All groups share one centre, and each spreads out both ways along 9 directions, with some noise.
(in the rows, 128 means zero)
Known rows, each followed by its group:
[ 96 147 148 173 152  98  79 139 163 109 103 110 111 158 159  69  97 147
 146 152 145] | K194
[124 151 144 141  59 129 111 119 134 159 129  71 111 130 146 100 133 110
 129 134 140] | K240
[122 118 153 178 134 121 136 182 132 109 129 144 145 126 157 109 123 210
 101 144 137] | K194
[100 149 159 151 117 142 103 162 103 146 167 143 101 132  94 160  98 155
 135 131 127] | K194
[123 137 103 112 109 132 140 138 161 121 122 153  90 118 162 153 155 154
 110 155 149] | K521
[149 176  94 117 109  90 138 145 188  80 113  88  74 114 144 146 158 117
 143 143 138] | K387
[134 169 115 152  88 158 129 127 156 146 163 122  36 119 107 187 129 130
  99 156 104] | K387
[104 135 114  88 141 134 134 121 132 144 122 164  69 126 129 180 129 123
 148 160 147] | K240
[119 182  94  83 165  94 161 157 147  69  84 134 113  73 132 166 162 148
 147  78 150] | K387
[121 128 121  77 120 116 145 141 118 136 130 154  96 126 111 184 139 144
 176 152 154] | K240
[140 108 123 125 145  96 107 157 156  86 139 148 160 147 155 105 129 141
 126 150 142] | K387
[110 111 150 131  77 119 103 168 120 134 150 148 135 155 147 122 126 193
 143 165 170] | K194
[126 153 103 154 135 138 107 116 168 133 135 159 104 127 162 106 142 178
 117 158 129] | K521
[138 119 111  94  80 114 102 157 152  76 148 117 125 165  98 154 137 111
 146 129 145] | K521
[168 144 128 118 142  76 129 179 141  90 158 100 139 114 117 148 128  87
 147 134 119] | K199
[116 106 161 109  76 136 139 112  93 146 144 114 110 126 122 159 121 162
 130 112 160] | K194
[ 94 120 131  69  94 117  76 100 162 119 124 126 100 145 169 129 122  75
 114 139 183] | K240
[135 114 137 165 117 155 203 141 126 140 104 123  93 107 144 154 142 185
  79 137 122] | K521
[138 134  67 152 144 156 138  89 170  99  77 129 125 161 105  98 150 124
 129 117  87] | K199
[138 177 102 188 167 164 151 103 148 147 126 119  60 110  98 149 120 121
 107 135  63] | K387
[120 133 122  68  86 113 153 146 141 102 109 102  84 124 119 186 149  95
 138 117 163] | K240
[ 99 117 146  86  98 128 115 125 120 137 138 142 101 132 139 164 120 139
 129 133 170] | K194
[182 119  95 134 121 111 128 163 150 106 160 147 170 143 120 120 155 136
 143 165 104] | K194
[110 156 131 152 146 134  80 117 114 122 133 105 124 167  48 115  91 104
 179  94  98] | K387
[140 147 145 181 152 109 164 162 106 113 115 104 158  99 115 104 129 202
 141  96 112] | K240
[101 190 100 146 122 148  78 144 159 126 145 170 110 111 147 126 137 170
 108 130 135] | K240
[118 210  77 160 100 151  63 120 183  99 149 129  80 147  87 132 135 152
 148 116 106] | K199
[104 142 151 117 125 106 155 125 118 127  68  72 109 112 147 111 125 111
 146  99 152] | K240
[131 115 150  79  83 120 160 146  72 130 140 104 147 108  83 175 136 126
 153  75 149] | K194
[131 121 107 121 176  99  75 134 177 109 153 179 143 139 186 101 124 127
 117 182 142] | K521
[ 53 124 152  72 132 115 103  85 134 136  74 131  71 134 179 126 107 113
 145 131 203] | K194
[105 140 143  58  97 111  93 151 122 133 166 133  91 127 114 192 114  63
 150 143 169] | K199
[153 104 117 194 139 142 157 139 153  89 117 134 156 134 139  99 140 201
  77 121  98] | K199
[146  98 135 124 122 104 171 134 149 121 125 144 122 100 210 132 156 183
  86 158 164] | K387
[173 115 149 137 141  95 150 150 143  95 154  94 159  93 163 128 131  95
  74 118 119] | K521
[111  94 167  90 116 117 165 163  95 110 118 113 130 110 122 179 118 111
 109  96 156] | K521
[119 153 153 162 124 107  94 115 148  99 135  69 100 141 111 112  93 115
 138 109 124] | K194
[128 147 154 155 165  97 162 163 101 103 111 116 162  80 140 114 129 201
 136  79 138] | K521
[107  62 151  85 123 104 118 144 112 115 126 159 140 183 133 137 107 148
 164 167 169] | K521
[111 121 144  72 164  85 139 164 122 100 121 150 142  97 157 160 127 112
 125 121 171] | K521
[107  92 152 112  83 125 128 136  96 157 104 114 151 163 134  98 129 123
 161 147 156] | K199
[149  98 141 160 103 150 162 145  92 113 123  88 168 149  61 123 123 123
 125  80  91] | K387
[165  85 131 129  91  97 108 120 179 117 161 117 122 166 190  99 132 121
 110 213 146] | K387
[166  65 149  97  86  83 119 137 139  53 163  99 176 152 129 134 125 129
 112 106 156] | K240
[175  84 114 148  80 127 143 171 158  85 143 102 166 171 116 114 148 103
 106 151 102] | K387
[123 119 130  86  90 141 129 138  91 163 157 158 126 134 101 169 137 139
 160 143 143] | K194
[139 144 155 225 133 137 112  92 122 170 143 101 123 142 129  64  97 203
 141 145  97] | K199
[130 153 168 152 161 121 131 145 104 145 173 125  94  88 119 172  93 142
 108 128 117] | K199
[140 147 105 113 104 131 110  46 161  89 146 110  77 121 114 159 130 173
 119  82 139] | K199
[160 105 145  89  86 100 101  60 145 100 198  87  98 127 121 170 108 115
 117 106 151] | K199
[113 166 172 162 159 119 116 117  92 189 148 116  90 108 122 126  90 149
 167 149 121] | K199
[142 127 117 114  61 117  88 157 170  87 171 130 146 140 153 130 152 139
  96 138 155] | K240
[163 123  94  75 122 121 163  95 158 118 121 108  97 108 143 166 159  57
 115 135 124] | K387
[131 134 133 123 105  97 156 165 144  95  96  87 129 116 151 120 144 125
 129 118 150] | K240
[159  98 163  77 108  69 171 155 102  92 136  66 149 101 119 163 131  90
 143  94 157] | K521

New rows. What belongs after each?
[105 125 139 119  86 157 111 141 121 109 149 117 113 130  93 169 114 103
  87  84 129] | K521
[ 88 111 138  79 129 142 140  89 124 144 106 152  77 114 161 169 123 133
 108 127 171] | K194
[202 147  97 179 128 122 148 126 153  91 167  94 141 124  84 124 145 140
 124 114  64] | K194
[115 144 151 197 133 135 126 121 140 142 100  93 130 117 172  61 121 151
  90 121 116] | K240
[142 105 144 144 149 129 134 144 111 149 128 115 145 149 111 117 111  71
 132 154  93] | K199
[ 88 159 114 115 105 147  97 121 152 157 120 152  86 122 171 127 135 127
 115 157 157] | K240
[173 100 117 136 130 118 173  97 167 133 113 104 110 123 183 110 151 104
  98 174 116] | K387
[104 129 150 128  85 125 153 127 117 136  90  89 103 134 128 125 130 166
 155 113 158] | K387
[120 124 121  88  65 117  52 144 161  84 177 131 154 148 148 131 130 100
  99 115 168] | K521
[171 111 105 113 102 116 132  52 176 100 133  82  95 137 146 124 141 113
 118 125 130] | K194
[104  95 129  96 126 126  90  83 132 162 130 169  94 182 148 121 111 143
 173 201 161] | K521
[134  94 136 162 142 150 149 116 113 148 110 119 144 157 113 102 115 108
 121 141  95] | K199
[106 154  93 149 151 151 151 127 140 134  91 166  59 146  96 156 138 199
 172 162 119] | K521
[104  55 184 105  85 139 161 128  66 142 117  98 115 170  73 167  93 133
 153 114 145] | K521
[114 156 109  91 135 114 122 150 143  70 131 146 114 109 107 179 139 149
 132  85 153] | K240
[145 108 141 190  99 124 102 170 140 103 156 110 150 181 109  94 113 159
 128 154 108] | K387
[157 151 148 161 149 122  87  76 133 147 181  85 133 102 133  98  96  70
  98 103  90] | K521
[150 136  73 115 127 139 140  66 167 134 116 151  91 138 147 127 165 152
 145 160 122] | K194
[179 115 100 102 101 132 155 106 134 117 163 127 127 120 101 167 153 119
 126 125 110] | K194
[159  79 134 159 114 148 164 128 114 126 125 108 162 147 104 118 129 116
 101 124  93] | K387
[152 128 124 169  85 155 153 118 149 151 144 103  72 138 125 145 133 126
  95 167  99] | K387
[149 185 129 184 162 114 110 126 140 110 152 106 153  85 133  93 121 149
 106  82  97] | K521
[116  88 163 120 105 127 178 161  86 109 107 102 123 142  83 171 116 156
 141 102 140] | K521
[160 103 149 201 133 158 107 125 113 135 191 118 151 158  74 116  90 132
 101 128  63] | K387
[148 114 122 126  96 114 117 144 153  98 147 122 141 147 138 123 138 143
 125 140 141] | K521
[123 141 122 119 158 100 108 115 184  71 114 113  87 123 158 135 115  91
  99 126 142] | K194
[133 181 104 131 172 107 115 110 173  82 110  92  87 115 103 140 120  77
 135  93 102] | K194
[126 154 119 146 118 168 112  76 142 114 159 114  68 120  75 177 108 131
  94  75  98] | K199
[100 137 125 127 180 119  84  79 185 122 111 136  63 143 173 119  95  85
 102 160 137] | K194
[104 157 116 166  92 175  86 144 142 100 149 133 120 147  82 142 117 149
  86  84 106] | K521
[125 144 147 154 115  95 123 138 130 103 105  77 139 139 120  88 121 153
 164 101 135] | K194
[147 145 126 130  92 106 187 126 148 113  93  70  89 100 154 133 158 151
 131 122 145] | K387
[163 121 125 120 114 104 145 122 124  94 136  80 156 128  95 121 132 100
 141  88 111] | K387
[111  83 144  79 101  87  91 179 120  71 138 146 174 176 117 131 118 147
 169 127 183] | K521
[156 139 149  97 117  49 105 159 141 106 181 108 130 115 162 134 125 127
 164 167 166] | K199
[140 178 135 170 190 104 144 126 134 129 124 124 139  67 162 101 128 174
 114 102 115] | K521
[101 154 121 181 126 185 167 144 122 127  99 137  75 118  79 170 127 190
  97  96  98] | K521
[189 121 138 164 148 105 192 107 124 137 133  66 107 111 115 127 124 119
 140 140  84] | K521
[142 128 105 128  55 143 175 141 150 113 115 105  78 136 120 168 165 169
 121 139 134] | K521
[ 94 116 142  73 146 123  93  78 108 123 143 151 106 139  98 167  92 122
 157  97 159] | K240
[111 144 122 131 139 138 157 185 116 114 123 171 126  99 127 168 145 196
 116 119 139] | K194
[123  73 174 126 170 124 149  53 109 172 134 154  96 111 188 134  96 170
 101 160 152] | K199
[ 91 218 110 102  74 134  84 115 136 187 121 100  58 116 120 133 140  78
 190 146 149] | K240
[182 131 104 105  76  91 115 121 168  90 164  74 115 149 111 140 142  76
 151 147 121] | K521
[165 117 107 111 119 145 141  34 128 159 141 104  98 135  99 142 131  92
 147 129 100] | K194
[129 105 146  65  74 123 170 100 103 116 122  98 117 101 118 183 139 132
 122  69 166] | K194
[134  93 143 124 110  94  89 145 172 119 179 174 119 146 217 125 126 182
  93 216 179] | K387
[170 157 137 201 106 151 124  65 147 162 170  69 107 106 138  94 117 119
  74 120  73] | K521
[136 113 139 162 118 118 129 182 127 132 120 121 166 154 138  81 132 137
 144 165 121] | K199
[141  97 179 179  69 123 116 174 144  84 202 112 118 133 145 159 108 205
  50 133 143] | K194
[124 167 130 158 143 137 132 159 115 130 135 116 111 115  83 151 114 114
 133 113  98] | K199
[ 93 159 138 148 153 152  99  70 121 200 117 135  76 131 137 111  99 109
 148 155 120] | K240
[ 74 169 141 134 149 123 111  94 154 107  84  98  50 115 142 134 100 137
 121  94 155] | K194
[159 111 201 162 126  81 118 137 101 155 205  96 132 111 157 118  88 159
 131 164 138] | K199
[178 115  93 136  95 130  95 122 171 128 197 156 127 170 129 127 145 135
 135 205 108] | K194
[147  63 125  71 125 110 156 119 125 115  97 116 157 156 136 127 137  56
 139 142 137] | K199
[177  68 142 127  86 137 132  76 146 157 170  89  89 169 134 141 113  45
 102 191 103] | K521
[124 101 162 140 115 132 137 142 121 120 150 132 120 124 147 150 114 167
  85 129 143] | K194
[151 125 192 152 184 107 157  91  85 163 176 100  93  79 124 165  76 132
 114 118 112] | K199
[ 98 149 132 113 119 143 147 153 123 112 136 155  81  91 123 205 130 178
  92 105 152] | K194
[130 137 115  82 111 114 133 126 148  94 130 119 100 112 128 173 141 112
 119 108 150] | K194
[146 115 131 151 138 123 162 160 137 107 131 143 139 107 161 131 139 187
  90 134 130] | K387
[129 126 160 191 124 130 115 114 128 136 145 100 111 144 124  99  98 168
 119 131 113] | K194
[102 124 104 122 153 125 146 106 168 123  66 164  95 127 204 105 149 194
 119 161 166] | K194
[147  42 136 110 132 121 143 133 109 111 110 131 213 165 128  91 134 105
 124 122 131] | K387
[126 114 145 138 147 137 180 133  94 127 106 101  91 139  64 173 104 127
 148 111 103] | K521
[159 145  98 100  80  97 116 172 166  99 157 122 126 137 134 147 164 112
 150 168 143] | K240
[127 154 107 176 116 138 112 210 155  95 128 143 151 145 115 109 146 152
 117 146 109] | K199
[120 143 106 154 139 144  66 115 180 121 158 161 117 141 166 102 119 129
  83 160 121] | K240
[126 163 148 130 119  98 175 126  95 173  77  45  92 112 108 116 130  88
 207 124 127] | K240
[116  89 158  80 112 100 135 101 102 159 111 120 125 140 159 118 121 122
 171 153 177] | K199
[127 121 162 136 209  90 146 151 100 109 112 137 154 108 126 122 101 148
 147 113 128] | K521
[144  81 122 169 161 158 182 112 134 105  91 138 147 128 141 112 135 171
  71 113  98] | K199
[165 102 136 129  77 125 114  58 163 111 178  83  86 148 132 146 116 112
 101 134 127] | K194
[140 103 130  86 153  77 123 148 124 139 133 162 143 148 155 124 133 136
 196 198 159] | K240
[147  85 111  83  66 130 174  76 145 120 118 135 111 123 174 147 169 193
 111 134 173] | K194
